Each cloud of rows lies close to a flat space through zero, with a little noise off it, and is much wider in some directions of that space than in others. After each cloud: how many dimensions does that space have?

-32 7 -2 31 -6 -7 -12 10 -16 -14 3 7 10 33 10 2 29 -16 28 8

3 -27 0 -4 5 -13 8 0 21 19 -22 2 -11 -6 -7 -17 -12 8 19 5

-18 -26 -4 28 -15 6 12 14 -10 20 9 -36 31 4 -1 -1 6 -11 -3 -1

6 -7 -16 23 -10 6 6 3 5 13 31 8 16 -10 3 29 8 -5 -1 -1

-4 -12 -6 -1 5 12 -3 -13 17 16 -4 -33 3 -45 15 26 5 1 -34 16

5 -3 23 -15 -19 -13 8 13 -10 -15 -1 -6 7 32 3 -26 -4 -2 3 -10

1 -5 23 6 -7 -31 3 6 -23 -31 -11 11 5 16 5 -6 21 -1 21 7

-19 3 5 -11 20 -11 -10 14 8 6 3 -7 16 7 -12 -2 -16 -24 -15 -7

-4 -5 -15 -21 7 10 -28 -10 40 11 -13 -25 15 -4 -1 -7 -4 6 -24 2

19 -37 7 9 -36 -21 21 6 10 3 25 -13 16 -19 23 28 11 1 -5 9

-3 10 -7 -13 9 11 -10 -2 12 14 3 7 -6 5 -3 6 -14 -4 -9 -4

-23 -48 -4 -38 9 12 -55 -25 28 4 -19 1 5 -5 5 29 16 -13 1 4

-3 9 -21 25 8 -13 11 5 -1 -10 32 4 11 -25 -15 -9 -6 9 1 -5

17 -13 3 32 -22 -24 18 8 -12 -20 2 -17 35 0 -5 -10 26 14 11 5

5 -21 -17 24 -27 -14 9 -3 10 3 15 19 -12 0 14 18 20 18 40 15

8 -2 3 -33 4 -3 -5 -8 28 -6 -4 15 -28 -12 9 -17 -20 10 -8 -2

-14 -7 6 -9 17 -16 -16 21 -3 16 -16 -13 33 41 -32 -5 -6 -22 6 -9

-21 28 -23 -5 18 16 -16 -16 10 28 -25 17 -56 6 8 15 2 16 18 25

-9 9 -6 -26 14 -4 -19 -3 27 8 -33 5 -23 23 -4 -32 -15 14 11 5

8 -4 -10 12 18 22 10 -6 -18 12 -3 4 5 -12 -33 -10 -12 0 6 -20

3 28 1 16 12 -5 -14 -10 -11 -22 4 24 -3 -12 16 41 32 -9 -5 17

9 -3 -4 19 -6 -3 10 2 -6 0 4 2 4 -6 -3 1 7 4 9 1

25 27 1 13 10 -4 19 0 -9 12 -35 17 -20 8 -10 -3 4 16 20 11

22 7 10 25 3 7 21 6 7 -10 6 19 17 -9 1 -23 -3 -10 -4 -16

-19 -17 -2 -2 -27 5 -11 4 25 -12 27 -13 16 10 31 -17 2 -7 -10 -6

-3 25 6 -4 5 -4 0 1 -26 -4 -24 1 -23 20 -6 -4 4 10 14 8
 => 12

5 -18 -17 8 -18 -14 8 13 4 -20 -16 -38 -18 2 -23 -6 7 23 2 6

-14 -12 8 26 -16 23 1 34 -5 -37 -22 -48 -9 -17 -18 -5 18 7 -26 7

-9 -8 20 4 26 -12 -17 -22 7 9 36 0 26 -6 -7 11 -3 15 7 -1

-19 0 -1 -8 29 -23 1 31 42 -3 6 9 -12 -2 -24 -10 -11 -15 7 -3

11 -10 -5 0 19 -34 15 -36 3 3 13 46 42 38 3 13 -10 -5 30 -15

-8 3 31 -1 -24 1 30 -8 -33 7 -23 5 30 -13 14 6 11 17 -21 -20

-12 -39 40 -12 -25 25 -9 -37 -37 29 3 -55 36 -19 34 10 -18 -41 -45 12

25 -21 -56 -11 -52 -56 -7 -15 26 0 -11 -8 -32 9 21 6 -11 -15 19 10

17 -9 -43 7 9 -14 -6 22 -9 29 -18 -16 -3 34 -27 -7 8 -13 14 46

-5 -20 23 5 9 -27 6 -12 13 -9 27 -27 27 -5 -7 10 4 26 0 -6

-8 5 10 32 61 18 18 41 -28 6 -41 4 25 42 -38 -22 28 -3 -21 35

19 6 2 -4 11 18 30 10 -21 -4 1 -9 7 31 2 -9 7 7 0 6

-29 -14 10 6 1 1 21 13 -33 -16 18 -46 27 -14 -13 0 2 10 4 -14

-9 -5 -7 -4 -19 -11 -1 -5 -4 -3 -22 14 -19 -5 21 -6 -6 -36 -15 -6

-17 9 15 8 31 14 0 24 -38 27 -36 -5 -5 -4 -16 -23 23 20 -21 16

0 23 11 22 29 8 -26 23 46 -6 -11 30 5 1 30 10 19 -8 -12 4

-4 12 14 -6 36 8 -14 -4 8 5 -2 21 -21 5 46 -13 7 -14 -21 -1

25 -45 -59 -12 -19 -28 -3 -43 22 9 -28 -6 7 29 6 -5 -29 19 54 -25

27 -3 53 -1 -14 8 57 27 -15 -9 -27 -22 4 24 10 -6 23 -3 -68 31

-4 7 3 20 17 -8 -18 4 15 8 2 9 26 -2 26 13 15 9 4 1

-13 -6 -9 -33 -69 -15 37 -9 -6 -7 -39 -14 -12 -32 77 -10 -13 -15 0 -62

40 11 -12 -7 -35 -11 -9 -15 23 -15 26 5 -27 7 24 20 6 15 3 12

-12 34 -29 0 23 34 -6 80 56 -8 -50 1 -36 -4 -1 -27 2 -9 12 0

-8 -14 24 21 24 18 20 2 -35 -18 33 -18 46 24 -32 9 1 -22 -12 14

-24 4 28 20 32 -13 16 10 -16 -11 -7 11 32 5 30 1 32 8 -18 -12

3 -9 2 -22 -5 -30 48 -7 -39 5 -30 -3 -19 10 7 -28 12 38 -5 -19
 => 13

-29 -45 -18 36 10 37 -13 2 -33 5 -38 12 -3 -6 8 21 -22 -8 -5 17

16 27 13 -15 -16 -36 4 -15 24 -2 28 -12 11 -2 -1 -11 16 9 10 -9

13 5 12 -5 -17 -32 4 -6 10 3 9 3 5 3 2 -4 8 7 14 -8

18 5 19 -12 12 -19 28 19 2 14 -1 20 4 8 -13 -17 13 -8 8 -20

7 42 18 -11 -13 -7 3 12 15 1 5 5 13 -3 -19 -22 11 29 -10 -15

12 45 7 -29 -23 3 -10 24 19 -14 16 1 -1 5 -8 -20 -5 29 -15 -13

-9 35 -5 -5 -34 13 -31 -3 14 -19 13 -18 10 -10 2 -7 -12 39 -17 5

4 -7 4 2 17 0 15 5 -3 7 2 4 12 -2 -5 -10 6 -12 6 -6

13 12 10 -9 8 -14 14 -3 10 2 12 -4 3 2 -6 -8 14 -6 4 -8

7 -1 -2 -12 -16 -15 -5 1 3 -1 9 2 -7 5 9 -1 -5 2 9 -4

14 -8 4 -17 30 -11 28 13 -6 16 0 15 -12 9 -6 -7 10 -30 9 -14

-4 19 10 7 -29 -6 -14 0 7 -1 -4 3 14 -7 -5 -5 -2 32 -4 -2

-8 -4 1 17 -19 3 -15 -9 1 -9 -5 -6 12 -5 3 6 -6 17 -2 10

19 1 20 -10 24 -39 39 1 1 30 1 19 0 4 -15 -13 27 -21 19 -21

-5 -10 -7 6 -1 2 -6 -11 -2 -4 -1 -8 -3 0 6 9 -2 -4 1 8

-6 -6 -3 7 -4 6 -8 -5 -3 -4 -8 -2 -7 2 3 12 -2 2 -3 8

8 41 20 -8 -4 -3 7 9 17 -2 -1 0 3 0 -23 -13 18 22 -15 -9

6 -23 -2 0 10 -18 10 -12 -4 6 2 -1 -11 6 8 12 7 -24 15 3

13 42 6 -30 15 11 13 24 14 -7 16 -2 -4 4 -17 -24 9 4 -18 -16

11 26 8 -14 -4 -17 6 -4 16 1 22 -9 11 -4 -6 -16 12 7 3 -9

-17 16 0 12 -9 22 -13 8 -6 2 -16 7 11 -11 -11 -6 -7 27 -16 2

-16 -62 -12 33 45 19 16 -12 -34 19 -36 10 -15 2 5 30 1 -45 7 17

-10 -63 -16 25 54 44 20 16 -34 2 -33 12 -11 9 2 18 -10 -49 -1 12

7 19 14 1 -14 -29 5 -11 13 9 15 -2 25 -11 -5 -17 12 15 11 -10

9 41 11 -18 19 9 17 20 10 3 10 3 12 -4 -22 -29 15 7 -15 -18

-2 -4 8 13 10 -10 11 -12 -2 12 -3 0 14 -7 -6 -2 12 -5 7 -1
 => 7

-34 -15 4 -40 -41 1 26 -5 -17 2 8 -23 0 -2 33 -7 -3 13 11 31

25 31 -23 37 22 15 -22 28 35 12 11 13 9 17 -33 38 17 -7 19 -20

12 -29 -2 -8 -4 9 -6 -2 7 13 6 -3 4 0 -3 0 -11 -3 -6 6

5 0 -10 -4 -4 5 -8 4 7 6 6 -6 -1 4 1 3 0 -1 3 0

-34 -38 50 -48 -31 -35 25 -43 -54 -33 -29 -8 8 -36 24 -32 -39 1 -41 19

23 -35 9 -11 9 -6 -18 -23 -10 -1 -10 -1 -10 -10 2 -33 -21 -8 -34 -8

34 6 -11 40 39 11 -18 11 23 10 1 19 -8 8 -20 0 11 -7 -1 -22

21 -47 -17 4 12 36 9 11 21 36 21 -3 -17 11 14 -22 6 9 10 12

-42 48 10 -30 -38 -30 6 -10 -26 -32 -11 -15 15 -7 10 22 0 3 8 7

-33 20 -1 -22 -37 1 15 16 1 -1 13 -13 22 4 4 39 3 7 27 18

-1 6 9 3 8 -13 -1 -14 -12 -13 -14 6 -6 -6 1 -14 -3 -1 -12 -8

48 22 -30 72 58 30 -23 38 53 24 14 31 -5 24 -42 27 28 -8 20 -31

23 62 -21 54 44 -2 -23 16 19 -8 -7 23 -14 14 -26 8 32 -6 10 -37

-30 35 -2 -12 -20 -9 17 4 -9 -12 1 -7 3 2 13 10 12 8 19 9

-40 58 14 -35 -42 -42 -8 -15 -32 -41 -17 -16 18 -10 2 23 -7 -3 -3 -1

-39 37 29 -26 -29 -44 5 -22 -40 -44 -26 -6 17 -21 3 11 -16 -2 -14 -2

9 66 -36 29 10 9 -23 29 29 7 12 3 -4 24 -16 33 35 -1 34 -18

50 -55 -3 27 37 25 -16 8 29 28 8 16 0 3 -26 -4 -14 -11 -16 -9

44 -54 -32 21 32 50 -4 14 37 53 28 0 -33 22 13 -37 15 8 11 5

2 -50 7 -13 -2 12 16 -9 -3 16 3 -5 -9 -5 18 -29 -11 5 -7 16

21 -9 -4 35 25 19 -3 25 30 16 11 20 16 8 -30 31 4 -5 9 -7

38 -41 -24 25 25 41 -6 24 42 42 25 7 -8 19 -11 2 6 0 12 1

51 21 -41 72 58 40 -23 45 61 34 22 27 -10 30 -38 26 36 -4 28 -28

-7 -3 -2 -16 -13 -3 -2 -5 -6 1 2 -10 -2 0 10 -6 -2 2 1 6

21 -31 -15 15 24 28 7 6 18 28 12 6 -23 10 12 -28 12 7 6 4

47 -31 -27 54 48 48 -4 32 52 45 25 21 -14 21 -20 1 19 0 17 -8
 => 5

-22 -15 39 -3 -33 13 -16 -18 5 3 24 2 10 -17 -10 27 3 -3 -20 4

-22 -19 -5 2 -28 -2 26 -27 -9 -6 -16 16 30 -26 -17 -14 -7 -24 29 9

5 -4 -6 -13 -21 1 -22 14 -13 -36 10 -1 -4 -6 -19 5 -24 -25 -53 28

14 14 34 -10 -29 -7 30 -20 12 12 27 8 -15 -11 3 34 -6 17 19 -29

-4 -11 0 -3 -9 46 30 7 -19 -13 1 -5 3 43 15 42 -23 -18 5 21

21 -25 4 -9 -13 -5 -31 -16 21 35 -28 22 20 -9 -21 -38 33 17 15 -32

30 6 25 11 -3 -37 -3 -11 26 18 -14 31 -34 -24 -14 -15 4 21 14 -36

15 -17 4 13 -24 -6 41 -16 42 -9 -26 43 21 27 -27 17 -13 1 16 4

18 10 6 -21 -39 -2 -29 -2 -16 0 11 -9 11 16 33 28 -19 6 -23 -20

-13 15 12 5 12 -30 11 6 -7 1 3 8 6 21 -21 14 -17 6 40 9

-6 -17 10 -28 11 9 -4 22 50 -19 10 -24 -30 -30 -52 -25 2 -24 12 -9

-10 -3 9 -19 10 -33 12 -10 19 -23 24 30 34 -59 -18 -48 -14 -34 39 -16

-15 7 -2 9 20 -38 -15 7 25 -23 23 -16 -16 -26 7 1 5 11 -4 6

-17 -2 -29 0 15 33 17 44 -12 -15 26 -33 -46 26 21 35 -7 5 -11 9

6 6 -27 8 14 -8 -25 -6 17 32 -31 19 12 37 -16 -26 39 -10 24 21

-32 -14 24 14 25 -52 -3 -20 11 -6 -13 -31 34 -17 14 -21 18 0 51 3

-10 -6 4 3 -25 -11 -9 -44 -27 57 -8 -9 30 -28 -10 15 32 5 20 -25

-7 4 -6 5 -8 16 10 -3 -22 16 13 5 32 24 11 59 -5 -21 -6 -3

22 -20 7 -2 -5 5 11 -26 -6 18 -8 0 10 -5 -19 9 6 8 -4 -5

13 11 4 -23 -22 24 6 -19 -21 22 5 14 37 19 16 15 -46 -11 -13 -18

-13 26 7 9 5 0 -12 -15 -15 35 -2 -19 -22 2 12 45 2 12 45 -3

50 -39 20 -38 4 11 -28 13 30 7 13 44 8 10 -39 -42 -18 -36 -36 -24

-38 5 5 -14 -24 -15 19 -5 -8 -17 1 -15 0 -25 -3 -32 -37 -6 12 -1

-18 -34 26 23 -9 11 24 0 10 -14 -1 12 11 4 -26 24 4 -16 -28 22

4 -25 -16 2 23 -3 -2 28 -9 -37 20 -10 -37 12 26 -37 20 23 -22 30

26 -12 -40 -5 19 17 -27 38 1 -30 6 -18 -38 -1 5 0 -11 14 -57 6
 => 18

-8 -1 11 1 1 1 5 -7 -3 1 3 10 8 -8 7 -3 -4 -10 0 0

4 0 -13 5 -7 9 1 -2 2 -10 -12 -3 -6 7 -6 5 5 -1 1 2

3 2 -7 2 -4 4 5 -4 -5 -3 -7 1 -6 11 -3 1 9 -17 3 -3

3 1 -10 5 -1 12 7 -16 -11 -8 -14 16 5 20 -6 -8 5 -43 -6 -6

-4 0 9 0 0 0 0 -9 -5 -3 -3 12 11 -6 5 -6 -7 -14 -9 -1

-5 3 13 -7 3 -1 -4 -5 -7 4 5 10 10 -8 4 -5 -3 -7 -10 0

4 -2 -19 0 -5 4 4 9 10 0 -3 -13 -14 11 -3 1 14 13 11 1

12 3 -43 10 -22 7 5 22 20 -17 -16 -29 -40 26 -13 19 35 30 23 4

8 4 -20 11 -3 21 9 -17 -11 -17 -17 14 0 25 -9 -6 9 -54 -4 -9

-7 -3 30 1 12 2 -1 -19 -20 13 10 23 31 -12 8 -16 -26 -34 -21 -1

5 0 0 -2 0 3 6 -16 -8 -3 -2 12 5 6 -2 -4 -1 -25 -4 -4

3 0 -21 7 -6 13 11 -2 1 -11 -11 -3 -12 17 -7 2 8 -12 9 -2

8 1 -7 4 -7 4 1 -2 4 -8 -8 -7 -9 4 -4 5 4 -6 4 2

-2 -3 8 1 5 2 -3 -10 -10 -1 5 9 8 -3 0 -9 -9 -27 -14 -2

8 3 -28 4 -14 9 2 19 22 -10 -13 -24 -36 8 -11 19 26 31 21 7

-4 -4 11 -11 -2 -16 -9 12 15 11 12 -8 -6 -18 4 6 -2 40 5 4

-3 -3 8 -4 0 -1 -1 -1 1 1 3 3 2 -4 -1 -4 -2 -5 -5 1

5 -1 -3 1 -6 4 1 -2 4 -4 -7 -2 -11 3 1 2 6 0 7 -2

-9 4 35 -3 11 -9 -8 -8 -8 13 15 17 25 -23 8 -12 -24 -6 -19 -2

-9 -1 26 0 10 1 -2 -13 -14 7 4 18 26 -10 13 -12 -21 -32 -17 1

0 -3 -9 -1 -11 -5 -2 10 8 -1 1 -10 -17 5 -2 7 2 25 9 1

-10 4 38 -4 18 -6 -6 -25 -15 11 9 25 32 -19 11 -14 -28 -22 -21 -1

-6 4 27 0 10 -4 -3 -15 -18 8 6 22 28 -18 9 -14 -25 -29 -16 -9

2 0 19 0 5 -8 -2 4 -2 14 6 4 11 -11 1 -4 -12 4 -7 0

12 5 -59 14 -21 19 11 10 8 -26 -24 -16 -34 37 -16 16 40 -12 16 -10

1 1 -8 1 -6 5 -1 2 -1 3 -2 -6 -6 6 -3 5 2 -11 5 -4
 => 2

-5 1 0 3 -12 -12 -4 13 5 -3 16 -1 -2 -4 7 -4 -1 -8 -4 -18

2 10 -1 -3 4 3 -6 -8 -14 9 -17 5 -4 -1 -2 -2 12 6 -1 13

7 2 1 -3 13 14 2 -15 -2 7 -25 0 6 4 -8 5 5 11 2 22

-14 12 20 -2 -8 -7 -10 13 -7 -9 14 -4 -8 -5 -2 -12 -8 -11 1 -18

-1 -4 0 13 -7 4 6 9 -1 -11 2 13 -13 -6 -16 0 -18 -21 4 -18

9 -8 -18 1 -1 -1 8 -3 7 4 0 2 4 1 6 7 4 2 -4 2

-2 -2 23 4 1 -1 -10 9 2 -5 5 1 7 3 2 2 -1 1 5 -3

-3 0 0 -4 6 2 5 -6 0 -3 7 -6 1 4 3 0 -2 4 0 5

-7 6 24 -4 -11 3 -10 4 16 3 -10 -10 7 4 -14 -13 -9 -5 2 -11

-1 -6 10 -1 -5 -3 -3 7 15 0 7 -8 9 3 4 -1 -3 0 1 -8

-10 9 26 -5 -12 11 -7 5 13 -2 -16 -5 -2 -1 -25 -16 -18 -15 6 -20

24 -21 -27 17 14 1 10 0 -9 -2 9 23 2 1 18 32 14 6 3 19

-10 10 5 -5 -19 -8 -7 9 11 3 2 -7 -3 -4 -6 -19 -5 -11 -4 -26

-2 7 13 -2 0 5 -7 0 1 3 -12 0 4 0 -11 -4 -2 -2 2 0

26 -4 -24 6 7 22 3 -19 -1 24 -56 15 5 0 -20 15 16 7 -1 28

8 3 7 1 -4 8 -15 0 5 15 -28 4 10 0 -9 1 13 4 1 6

10 -11 3 3 16 7 0 -10 -3 2 -6 2 11 7 6 17 10 14 4 24

3 -5 -23 3 -1 -7 12 0 -3 -3 13 4 -8 -6 9 4 -1 -3 -3 -4

7 -7 -19 -1 -2 -13 4 3 2 4 15 0 3 -2 19 6 11 6 -8 0

-11 13 0 -7 -9 -4 -1 2 -2 -2 3 -5 -13 -5 -7 -17 -6 -8 -3 -12

5 -6 -12 3 4 5 14 -3 0 -5 5 2 -5 0 -1 6 -6 -3 1 3

1 -5 20 2 13 17 -1 -6 -2 -4 -12 3 7 7 -12 7 -9 3 10 14

11 -7 -18 6 8 5 11 -8 -6 3 -6 9 -1 0 -1 11 5 4 -1 11

5 0 -24 -1 -26 -19 -5 12 14 14 2 0 2 -8 10 -5 14 -6 -12 -19

11 0 -16 0 -6 -4 -3 1 7 13 -10 0 6 -2 5 4 15 3 -7 3

-6 -10 7 5 5 0 12 1 -1 -17 21 3 -6 0 -1 3 -18 -8 8 -6
 => 6

0 4 -20 4 -17 -13 11 6 0 7 -6 3 -6 11 -16 3 -3 -21 3 0

13 -10 -17 2 5 -11 -8 6 -15 -16 -6 -22 -12 -2 -32 12 -3 28 13 10

12 2 -2 9 8 -16 -50 4 22 13 -27 9 1 -12 6 0 6 -21 -6 -23

1 7 -28 19 -31 -22 25 20 1 24 -6 7 -15 23 -29 10 -5 -51 3 -2

-5 -6 -19 16 -14 -7 21 -3 -4 2 -2 -3 -2 1 -10 13 -7 -1 1 15

-3 -3 4 6 5 4 -14 -12 10 1 -8 6 10 -15 20 4 -1 6 -6 -2

12 6 -18 0 -5 -16 -34 5 14 12 -19 7 5 -7 1 8 -1 -13 1 -23

0 3 -8 0 -9 -1 8 4 -4 3 4 -1 1 3 -1 8 -4 0 3 -2

-5 -2 -2 9 -4 -5 6 -2 5 3 -6 4 -4 5 -6 -7 2 -19 -4 8

5 -2 1 9 5 -5 -18 3 7 6 -9 0 -3 -5 0 3 1 -8 -2 -7

3 -9 -10 12 2 -12 -6 1 0 -4 -13 -7 -11 -1 -20 -1 1 -4 0 11

2 17 27 -24 14 17 -38 -4 19 11 4 19 24 -12 52 -9 7 2 -9 -38

4 4 30 -30 26 24 -25 -8 -2 -15 14 -2 17 -15 32 -9 6 43 0 -15

-11 -2 -10 1 -23 6 81 11 -35 -9 32 -17 -19 32 -39 3 -7 3 13 35

1 10 -7 -16 -8 5 -4 -3 3 3 5 7 17 -4 21 8 -5 11 1 -15

2 4 13 -2 11 -3 -34 -4 20 9 -14 13 4 -6 17 -16 9 -23 -10 -16

4 9 7 -24 7 7 -23 -4 5 -5 3 5 16 -8 22 -3 2 18 0 -20

2 6 -16 0 -11 -10 -9 2 9 10 -10 10 5 1 2 4 -2 -16 0 -12

-4 -1 -3 -9 2 1 -7 -13 6 -8 -4 5 11 -6 11 -7 1 8 -4 0

-7 -1 14 2 -2 13 40 8 -19 -4 23 -9 -13 16 -13 -6 0 1 4 18

0 -9 -25 9 -11 -10 19 0 -13 -10 -3 -13 -7 3 -28 13 -7 13 8 19

-4 6 -6 6 -17 -6 24 10 -1 14 3 6 -9 18 -13 -4 1 -34 -1 2

0 0 19 -11 16 11 -19 -9 7 -6 1 3 10 -10 22 -9 5 14 -4 -7

-4 11 9 -14 -6 11 15 2 -3 5 16 7 8 8 15 -3 -1 -2 0 -8

2 -4 4 6 9 -5 -22 -4 11 2 -14 4 0 -8 4 -4 4 -7 -5 -3

0 8 14 -15 5 19 -7 -3 -1 0 15 3 19 -12 35 10 -3 28 2 -17
 => 6

35 6 -10 -1 -20 -31 15 -30 17 20 -7 -12 -5 -1 18 -27 49 -3 -8 9

36 40 -31 -20 3 9 39 -20 -11 21 -13 -10 19 26 -12 -23 41 3 -4 39

-47 -49 33 -18 -28 28 -26 -14 44 20 10 -18 7 -13 5 35 -21 -23 9 -7

23 28 13 -13 -20 18 -17 -7 -3 15 30 -51 -7 -15 -39 -1 17 45 8 -24

3 -13 11 -25 -18 36 10 -28 20 37 4 -13 11 -1 -11 6 27 -11 10 32

31 18 -33 -5 31 15 43 -1 -19 -2 -1 35 -14 2 11 -26 54 -13 -4 39

-17 -21 27 19 -12 6 -42 19 -2 -10 -4 14 -36 -27 11 14 -19 6 7 -25

8 -14 29 27 34 -1 -8 29 -33 -17 14 25 3 -7 -29 -4 -31 19 14 3

-1 -13 -23 -3 23 22 30 -11 -24 -3 -6 44 0 4 10 7 17 -22 6 28

15 33 -28 -1 6 -13 11 7 -6 -10 -7 1 -13 4 15 -18 20 6 -14 -5

8 -3 -1 -5 5 28 5 -6 -16 6 0 19 -15 -5 -5 0 16 2 9 14

11 10 -4 -4 23 -5 22 20 19 -13 23 -2 -10 -8 6 -26 32 -10 -13 15

15 31 -27 -17 7 15 27 -12 -24 4 -2 -4 14 20 -19 -1 13 11 0 12

6 -13 15 14 15 18 -2 11 -21 3 -10 34 -8 -3 -8 -4 -3 0 13 28

29 20 34 15 -35 -22 -52 13 6 12 -2 -39 -32 -20 -10 -17 6 42 3 -28

-2 -15 8 25 3 -18 -20 22 -2 -20 -4 24 -34 -20 24 -9 -5 0 0 -15

-42 -19 28 -6 -31 24 -38 4 22 14 -22 -3 0 1 8 23 -32 -9 7 2

7 50 -43 10 20 -18 21 20 -31 -22 -41 26 -1 28 20 -17 -6 3 -13 11

17 -36 23 30 -26 -23 -26 -20 -15 14 -24 21 -16 -13 12 3 -2 5 19 -7

24 24 12 -3 -37 -33 -30 -2 38 3 27 -68 -31 -28 1 -17 31 33 -16 -55

3 -7 -14 19 26 -16 20 7 -28 -11 -21 41 15 16 7 -11 -15 -15 4 26

37 -15 -19 0 -5 -18 26 -38 -1 14 9 4 -7 -11 12 -13 53 -4 1 1

19 -16 11 11 -14 -6 -15 -13 4 7 10 -5 -26 -25 4 -4 26 13 5 -17

-26 -1 11 -23 -18 45 -11 -9 7 17 3 -20 15 8 -24 27 -19 3 7 1

-6 -20 9 9 7 7 -2 7 -3 -4 0 21 -10 -5 5 2 -2 -8 7 7

-33 28 -44 -20 29 24 40 17 -13 -17 -34 34 28 42 17 7 -24 -32 -11 41
 => 8
